The first 9 rows are patterns. Each new row is the sum of 3 different patterns, raised or lowered, with some noise. Before adding, each is slid sideways (what falls off one end comes back at the other) and multiplied by a number that may be negative. Names go in the order of the patterns.
Some rows, each with the names of its patterns after it:
[  0 -12  10   5   0  -8  -2   6   5   3   5  -5  -2  -3   4  -1   1   1
  -8  18   9   2  -5   4 -13 -11  -9   3  -1  -3  -9   2   3 -11   1   1
   2   1 -13  -5  -1   3 -11   5   6]	(5)
[  2  -2  -4   3   5 -10   5   5  -1 -12  -9  -3  -8   1  -7   2   4  -7
   2  -6  -7   2   0   5   3   1  -5   3   4   3   2   4  -2   5  -6  -1
  -3   5   7   7  -1   0  -4  -2   6]	(8)
[  3   1 -10  -1  -8   2  -8  -2   4  -3  -7   5   3  -8   2   5   6   2
  -3   0  -7  -5  -6   9  -6  -8 -13  13  -6  -4  -9  -8   3  -1  -3  11
  -1  21  -2   0  -1  -7  -4   3   4]	(6)
[  0  12  -6  -2   5  -6  -5  -3  -4 -11   3  -4   2   0  -6   5   7  -8
   5   0   0   7   1 -12   0 -14   5   1   0   0   2   8  -9   8  -5  -1
  -1  -6   0  -1   4  -6   1  -6  10]	(7)
[ -5  -1  -2   1  -2  -2   4 -10  -1   4   1   4   3   7  -3   3  -6   2
   8  -7  11   4  -7  -4  -2   2   0   4  -1  -8   8 -10  -8  -6   3   4
   0 -10  -5  -2   3   5   2 -12  -4]	(4)
[ 12   1  -5   4  -5   2  -4  -5   4 -11   6   5  -2  -5   2 -12  -4  -4
 -12  12   4  -2  -2  -4   3   6  -5   7  -9   5 -16   1  -1   5   3   2
 -10  -5  -8  -7   2   2  -8   7   5]	(0)
[ -2  -8   7  -2   3   0  -2   6  -4   2   6 -17   2   5   7   8   5  -5
  -2   4   5   0  -2  -4  -4  -9   8  -7   2  -2 -11  -9  -4  -2   9  -4
  -6  -1   0   0   6   2   8  -7   1]	(2)
[  4  -5   1   0   3   7   6  -1 -11  -8   4   7   1   1   3   6   2   8
   1  -4   8  -3   3  -3  -2  -1   7  10  -2   1  -2  -1  -3   2  -4   5
  -4   3   0   0   2   4  -1   0   7]	(1)
[  0  -1 -11   7   0  -4   6  -3  -3  -4  12   4   1  -1  -3   6  -2 -10
  -5   0  -1   0  -2  -1  -2 -11  -5  -5 -10   3  -7  -7  -5  -9   0   0
  -2  -3   4   7  -5   8   2 -10   5]	(3)

New rows. What belongs after each?
[-20  -6 -14  -2 -15 -20 -20 -12 -31 -26 -19 -26  -7 -17 -16 -22 -21  -5
  -7 -20 -19 -17 -25 -10 -17 -26 -15 -33  -5 -16 -13 -11 -12  -3 -19   0
 -22  -7 -17 -17  -4 -23   1 -13 -18]	(7) (4) (3)
[ 10  16  13   4   3  12   4  -2   7  23  -7  13   6   8   3   0   4   2
   2   7   1   9  -7   3  -1   8  14 -11 -12   1  14   9  17  10   4  -1
   0   4  10   0   2  14   4  -1   3]	(5) (4) (1)
[ -6   3  -1  -5   2  -1  -5   3  -1   3   0   1  -9  -2   6  11  11  -6
  -8   3  -8   2  -2  -5 -11   2   8  -1   6  -5   1   4  -3 -13 -14   8
  -3   5  -1   0  -4   8  -7   4 -10]	(4) (0) (1)
[ -1   4   6  -4  -3  -5  -6   1  -2  -5  12   3   0   6   1 -12   8   5
   7   4   0  -2  -6 -10   3  14  -1  -7  -5  15  -5  10  -7 -12   8  -7
  -1   0   0  11   8   8  -9   0 -12]	(6) (4) (1)
[ -4   3  -6   8  -7  -4  -9  -3  -5  -9   7  -1  -9   1  -6   2  -9   9
   4  -4  -7  -9  -4  -2   4  -3 -13   4  -6  -6  -9   9  -1   2   1 -11
   1   0  -9  -2   3  -3  -8  -1  -5]	(5) (4) (3)
[ -1  -7  -8   2   2   2  -6  -5  -1   3   1   1   7   5  -4  11   3   0
   4   3   7 -10  13  -2  -4  13   4  -1   4  18   6   6  -6   2   3  -1
  -4  -1  -1   1  -5   4  -4  11  -7]	(5) (0) (3)
[-10  -1   0   8  -1 -12 -10  13  -2   6 -10  -4   3   6  -4  20   5  21
   9  -7  -6   7  -1   5   0  -4   2 -10   8 -12  11  -6   1   7  -1   0
   9  13  -2  11  12  11  12  -3  -7]	(6) (0) (2)
[-12 -19  -9  -2 -17 -15 -12  -9 -11 -15 -12 -12 -13  -9  -4 -18 -14 -12
 -17  -7 -11  -7  -4   0 -22  -8  -9   0 -11  -4  -3  -8  -9 -17 -12   1
 -21  -1 -12 -19 -13 -12  -6 -10 -14]	(6) (4) (2)
[ -8  -7 -10  -2 -20 -12  -6 -11  -6   2 -18  -9  -7  -8 -13  -5  -7  -1
 -13 -15  -8  -1  -7 -13  -3 -22  -6   3 -12   7  -2   7  -2  -5 -15 -10
   7 -10   6   0  -8 -10  -4 -11   0]	(4) (1) (3)
[ 4 12 18 -1 12  3 12  2  8  2 17 13  8  9 -2 13 15 23  8  9 11 -3  8  2
 -4 -9 10 11  8 12  0 12 20 -2 22  4  7 15 16 -8 20 -3 16 19  1]	(7) (0) (1)
[ 8 17  6 15 15 -6 18  4 23 17 13  4  9  3 14  9 -4 13 14  3 15  0  9  9
  1 17  9 11  1  8  5 10  9 11  3 10 16 -4 15  8  3 23 14 15  4]	(0) (2) (1)
[-11  -1  -6   2   8  -4   3   5 -10  -2  -9   6  -7   0  13  -1 -11   4
   7   4  15   5   5   3  12   2   3   0  10   6  -4   2  -8  -5  -5   4
  -1  -4   2  -2  -1  -9  -3  14   8]	(8) (6) (3)
[  2   1  16  -8   6  -5 -10 -12   4   6   0   2   8   3   0   7  18   1
  -1   3   3  26  19   4   1  -3  -8   4 -14   4  -1  -5  -1  -3   8  -8
   3  11   0   5  -2  -2   7  -2  -1]	(5) (6) (2)
[  1  13   1  -7   0 -15  17   4  -6  -4  -4 -11 -10 -12   2   4 -15 -10
  -6  -9  -1   1   0  -4  -3  -7  -2  -8   6 -21   7  -9  -3 -15  10   4
  -3 -18 -11   0  -4   3   3 -17   0]	(5) (8) (0)
[ -8 -12 -10  -4  -1  -7   2  -9   0  -7   2  -1  -5  -2  -8  10  -1  -5
  -6  -4  -5  -6  -4  -5  -7 -11  -4   3  -6  -6  -2  -2  -4   4 -10 -10
   1  -6  -8 -10  -5  -9 -10  11  -7]	(5) (1) (3)
[ 3  6  0 -2  4 -2 10  1  1  0  1  6 -4 -7  6  3 -7 -3  4 -8  1 -3  3  1
 -6  4 -2 -9  3 -3  4  1 -8 -8 -2  2  9 -3  1  0  7 -3  4 -2  4]	(8) (2) (1)
[-11  -9 -16 -11 -10  -4  -1  -5 -14 -17  -9  -2  -1 -14 -11 -14 -13 -17
 -11 -11 -16 -16 -17 -19  -7 -17   3 -11   7 -14 -22  -7 -18 -13  -5  -3
  -5  -2 -20  -8 -13  -6 -11 -10  -6]	(8) (6) (1)
[  0  -6 -11 -12   8 -20   2  -6 -10  -7 -17 -11   9   0 -20   4   8   4
  -5   8  10 -10 -10  -7   1   7  -4  -1   2  -8   0  -4  -3   7 -16  -8
  27  12  19  -2  -3 -16 -10  -7   3]	(5) (6) (2)
[24  6 24 12 -2  1  8  3  7  2  9  6 -5 14 -6 16  5  6 11 -2 -2 19 14 -1
 11  9 11 22  0  8  1  4  2 12 -2 -2 -3 23 -4  8 -4 -2  1  6  0]	(6) (4) (0)
[  9   2  -7  16   4  15  16   6  17  14  -1   1  -1  12  23   6  12   0
  11  -1   3   3   1   1  -4   6   3 -12   7   5  10   0   9  11   7   4
  17   9  18  -8  13   6  19  10  10]	(8) (6) (3)
[  3 -10   4   2  -2   3  -1   0   0  -4  -6  11  -3   5   3  -9  -4   0
   4   7   2   4  11  -3  -5  -6   7  -3   1  10   3   6  -8   4  12  13
 -11   6   4   3  -2   0   7  -7 -11]	(5) (6) (7)
[  8   5   7  17  -7  17 -17  29  12  16  -7   9  14  13  24   6  12   6
  -8  12 -15   8  -9   8  10  14   9  12   2   7  14  11   1  -2  10   1
   6  15  15   6  11   6   8  -3  10]	(6) (7) (0)
[ 10   8  -6  10   3  -7  -6  -2  -1   1  14  -4   1   4  -7  -7   0   1
   1   8 -11  -2   4  11   5   7  -3   1  -5   4   9   7   2   8   7  -7
  -1  10   8   7   7   9  -6   7   5]	(8) (4) (1)
[  0  -2   3   0  -4  -4  -4   7   5  -6  -5   8 -13  -9   2  10  -4  -7
  -9   0  -3  -3  -9  -5  -6  -5  -5   0 -11  -1  -3  -6   0 -14 -11   2
   1  -8   6   6   2   2  -3   3  -3]	(5) (8) (2)
[  4  13 -19  -5  -6   5   4  -1   3   1  -5   3  -4  18  -4   6  -5 -10
  16   4   0   0   2  -3   4   8 -12 -12 -13   4   9  -3  12  -8  14   0
   0  21   2  -6   1  -4  -3  15   2]	(8) (0) (2)
[18 11 13 12  3 10  0  4  5  6  3  6  4 17  7  8  6  7  0 16 17 20 13  7
  6  3 -4  8 10  5  6 11 11  2 17  5 16  9  1 -1 10 10 10 13 12]	(7) (0) (1)
[ -3  -6   0  -6   0  -5   0  -3  -3   2 -10 -11  -3  13   1   5  -4  -1
  -4   0  -3   4 -17  -1  -4   4   2  -7  -9  -9 -17 -13 -19  -8 -12  -5
  -7  -1   1  -9 -12  -4   8  -9  11]	(6) (2) (3)
[ -5   2   0  15   7  -2 -12   0  -7  -8  -5  -4  -9  -8 -14  -1  -1  -9
   7  -8   0  -8 -13  -9  -7   1  -6  -4   9  -6 -11   0  -8 -11   3  -5
  -6  -3   6   4  -1   3   2  -1   0]	(5) (8) (2)
[  0   7  -4  -3 -11   0  -5   4   2   7   4  -2   6  -4   7   2   7  -5
   2 -13   4   0  -5   3   8  -4   0   8  -8   5  -2   4  -5  -3  -1  -6
   0   3   0 -20  -9   3  -6   9 -12]	(8) (7) (3)
[-10   4  11   7   4  -8   6   4   6  -5  12  10   1 -14  21   5   3  -4
  -1  10   7   6  14   1  10   0   7   2  -2   4  -4  25  14   8  -6   6
 -13  -5  -8   7   6  -2  -8   9  10]	(5) (8) (6)
[  9  -2  15   2  -5   0  -1   0 -10   7  -5   8   6   1   5  -2  -2   2
   4   6   9  -6   7   0   9   4   2   3   1   4   2   7  -2   5   5   8
   1   0  -4   8   3   0   1  -4   4]	(5) (8) (7)
[ 12   0 -11  -7  21  -7   4   4   4   9 -10   0   4 -16   9   9  15   0
   8   1   2  18  -8  -1  -2   6  -7  10  28   3   8   5  -6   1  -3   0
  23   2  -4  -3   9  12   8   2  10]	(5) (4) (2)
[16 11 -6  8 10 10 20  3  5  7 -4 14 -2  7  6 13 20  4 15  9  0  6 11  8
  3 14  9  8 13  5 12  1 13 17  9  8  5 13  7  4 11 13 13  6 10]	(8) (6) (3)
[ 9 -6  0 16  6 17  1 -3  5  0  3  4  6 -7 12  5 17  4  1  9  7  2  6  4
 11  4 10  4  6 -8 10 -2  5  6  2 18 -1  5  3  5  7  6  4 13  3]	(7) (0) (1)
[-11  -9 -17  -5  12  -7  10  11   5  -6  12  -5  -4   5 -10  13   5  -8
  -3   2  17   9   2   5  -7  -2 -14   1   6  -1   1   3  -4 -10   3  -1
   3  -1  -8   0  -1  11  -2   5  14]	(8) (0) (1)
[ -2  -3   0  -2   0 -12 -15 -15 -15  -5  -6  -9  -1   2   3   0  -7  -3
 -12  -6  -3  -9   0 -13   0  -4  -8  -7  -1 -21 -14  -1 -21   4  -5 -10
  -9 -10   0   8  -9  13 -17  -1 -19]	(6) (0) (1)
[-22  -1   1   5   1   4  -8  -8   8 -12 -11  -8  -1  -6  -3   3  -7  -3
  -2  -7  -4 -14  -8   5  -6  -8  -4  -3   3   6  -6   0   0  -4  -5  -7
  12 -10  -1  -6   2   7 -12   2   2]	(5) (4) (2)
[ -4  -6  -3  -4 -22  -4   4   5  -2  -9  -6  -2  -2  -5  -5  -9  -5  -3
 -15   6  -8   0   0 -10 -10 -11  -2   3  -5  -7  -2  -3  -3  -6   2  -5
  -8   0 -10 -11   1   0  -9  -8   0]	(2) (1) (3)
[ 16  -1   3   9   4  -1 -11  16   6  -3   5  -1  10   4   2   7   8  -4
  -6  11   0   2   6  10  17  -5  -3  -2   4  10  -3   6  14   1   5  -4
  13  15  -4  -4  -2   0   5  23  17]	(5) (4) (0)
[  4   6  31   2   1  11  15  18  -4  10  11 -10  23  14  10  -7  20   0
   3  20 -17   7   8  23   8  18  21  19   8  14  -1  17  -3   7  19  10
  12   8  -5  13   3  -3  12  15  -6]	(5) (0) (3)
[  0  -9  -5  -3   4   0   3  -4 -10  -9   3  -1 -13 -16   3   2  -4   3
  -7  -1  -2   5  11 -14  -7  -1   2  -5   0   2  -7   7  -4 -19   4   0
   7   2  -2  -6 -15  10  -3  11  -3]	(0) (2) (1)
[ -6  -6  11   4  12  -9   0 -11 -16 -10  -2   6  -3  -7 -16  -6  -8   3
  -8 -13   2  -8 -13   1   0 -10   2   7  -5  -9  -7  -1  -1  -5  -3   4
  -3 -11  -8  13 -15   4  -9 -12  -6]	(6) (4) (1)
[ -2   2   3   5 -14   0 -12   2 -13  -6  -1 -11   1   5   2   8  -9  10
  -6  -6   6 -12 -18  11   8   0  24  -2   7  -6   5   4   4  -9  -1   2
   6  -5  10  -2   9   2  -4  -2  16]	(5) (7) (0)
[ -8  -3   8   3  -5  -4  -6 -11   4   7   5  -2   0   3   1   3 -13  -9
   3   7  -4   5   7  -1  -4   3   0  10  -2  -4   8  -3  -4   2   1   7
   4   1  -1   7   2 -11  10  13   1]	(5) (7) (4)
[ -4  -7   3   6  -3   0   2 -18  -1   8  -1   9   2  -5  10   8  -1 -10
   4 -10  -7 -11  10  -8   3 -10  -3  -6  -8  -1   5  -5  -3  -6  -7  -4
  11  -4   9  -4  -5 -11   0  16   5]	(5) (2) (1)
[15 16 26 12 14 10 20  6  8 14 12 14  0  5 14  1 16 12 23  3  9 16  2 17
  4 10  2 11  7 19 23 17  7 23 19 20 10  7 20 16 15 19 14 23 20]	(5) (4) (3)
[ 17  20  -3  12  24  24  -3  19  11  24  21  13   5  13  -6  12 -10  15
  10   1  18  15  16   4  -2  26  10   6  24  25  28  16  17  10  26  11
   1  33  13  18  10   5  14  13  18]	(8) (6) (4)
[  9  -2   7  -5   1   0   8   5   2   2   6   0   9   4   0   0   6  -4
   5  -5  17  -2   8  -3   7   0  -2  10   1   2  -2  -6 -10   6  -2  -3
   9   3   3   3   6   5   4   2  10]	(5) (6) (7)
[  3  -2   3  15  -5   0  -5  -1   4   4  -4   7   5  -5   4  -3   2  -3
  14  -6   3   5   4  -1   5  -4   2  12  -2  13   5 -11  15  14 -10  -1
  15   6   9   9 -13  -1  -9  29  17]	(7) (1) (3)
[  4  12   2  17   6   0  10   7  12   8  -3  15   8   8   8   4   3  -7
   6  20 -13   8   2  11  22   1  -7  -9  -1   5  12  11   3   1   8   3
  18  -7   5  -1  14  -1  17  23  15]	(5) (2) (1)
[ -3   5  -3   4  -4  19  12  16   0  -9   4  12   7   9  10 -10   4   9
  -6   5  -9   7  13   6  -2  -2   9   8   2  13   3  -1  14   1   6   9
  13   9  19 -11   1  11  -2   3   7]	(7) (0) (1)
[ -5  -4   6  11   9   8  10   0  13   9  -2  -3   4   1   9   2   4   5
  -8  -8  -5 -19   5   0  -7  -2  -6   1  -3   0  -4  14  11   1   7   3
 -12   8   3   6  -8   4   3  -2   9]	(8) (6) (3)
[ -3  -4   7   2   1  -8   2  -4  -2  -1   1   1   8   3  12   7  -4   7
  -7   3   1 -10   8  -8   0   6  -3  -5   2 -10  -2  -5  -6   7   5   1
  -1   5   5  -2  -3   7  -5   4  -8]	(4) (0) (3)
[ 11   7   0  13  -7   2  -3 -12   7   9  -2   3  12   6  -1  -9   9  -5
   6   5 -11   7 -13  12   7   1  -3   2 -11   8  -7 -16   6  -6  -2   1
   1   2   0   0  14  -7  12  -7  -3]	(7) (0) (2)
[ -1  -1 -11   1  -7   5 -14   0   9 -12   2  -1 -13  -7 -13 -14   4   6
 -12  -7 -13   3  -4   3  -7  -7   4 -17 -11 -10  -8  -9   0 -10  -4 -15
 -13   2   6 -16   1   7   2  -1  -5]	(8) (7) (0)
[ -5   0   3   9  -2   1  10  -1  -5   0  -5  17   7  -3   3  11  -3  -7
   8  13  -4  -7   0   8  -1  -8   1  -7  -9   6   2  -4   3   3   4  -8
   2 -20 -12  -4  -2   0  10  11  11]	(5) (8) (7)
[ 7 26  1  7 10 14 22 19  8 19  8  3 17 16  6  1 11  7 -2 25  6 12  3 11
 -5  7 17  0 10 16  9  5  3  5 10 12 10 16 17  9 13 10 23 19 16]	(5) (8) (3)
[ -8   7  -1  -1  -8  -6  -2  -7   5   0  10  -6   0  -9  -2  -1   4   4
  -1  -1  -2  -3   1 -17  -4  -9   1  -3  -1   2   3   7   7  -5   4  -6
  -7   4  -5  -4  -3  -1  11   1  -4]	(5) (0) (1)
[ 0 -3 12 18  8  8 -2 14 13  9 14  2 10 -8  6  9 13  6  8 -1 10  4  0  4
  7 -4 15 13 18  3  1  8  4  5 -3 -1 11  3  8 10  2  5 12 -7  2]	(5) (0) (1)
[-12   2   2  10  -7   6   0   5   8  -1   5   2 -14  -1 -21   1  -2   0
   6   4  -2 -11   0   3  10   4   7   1   5   8  -2   4   8  -8   4  10
  -7  -7  -8   0   4  -1   7  -2  13]	(6) (4) (1)
[  3  -9   9  -6  14   5   3   8   1   0   5  14   2   4  -5   6 -12   6
  -2   9   8  -1   0  -1   3  -5   8  -2   5   4 -10   0   1 -14   4   4
   0  -4  17   2  17   3  -6  10  11]	(5) (7) (4)
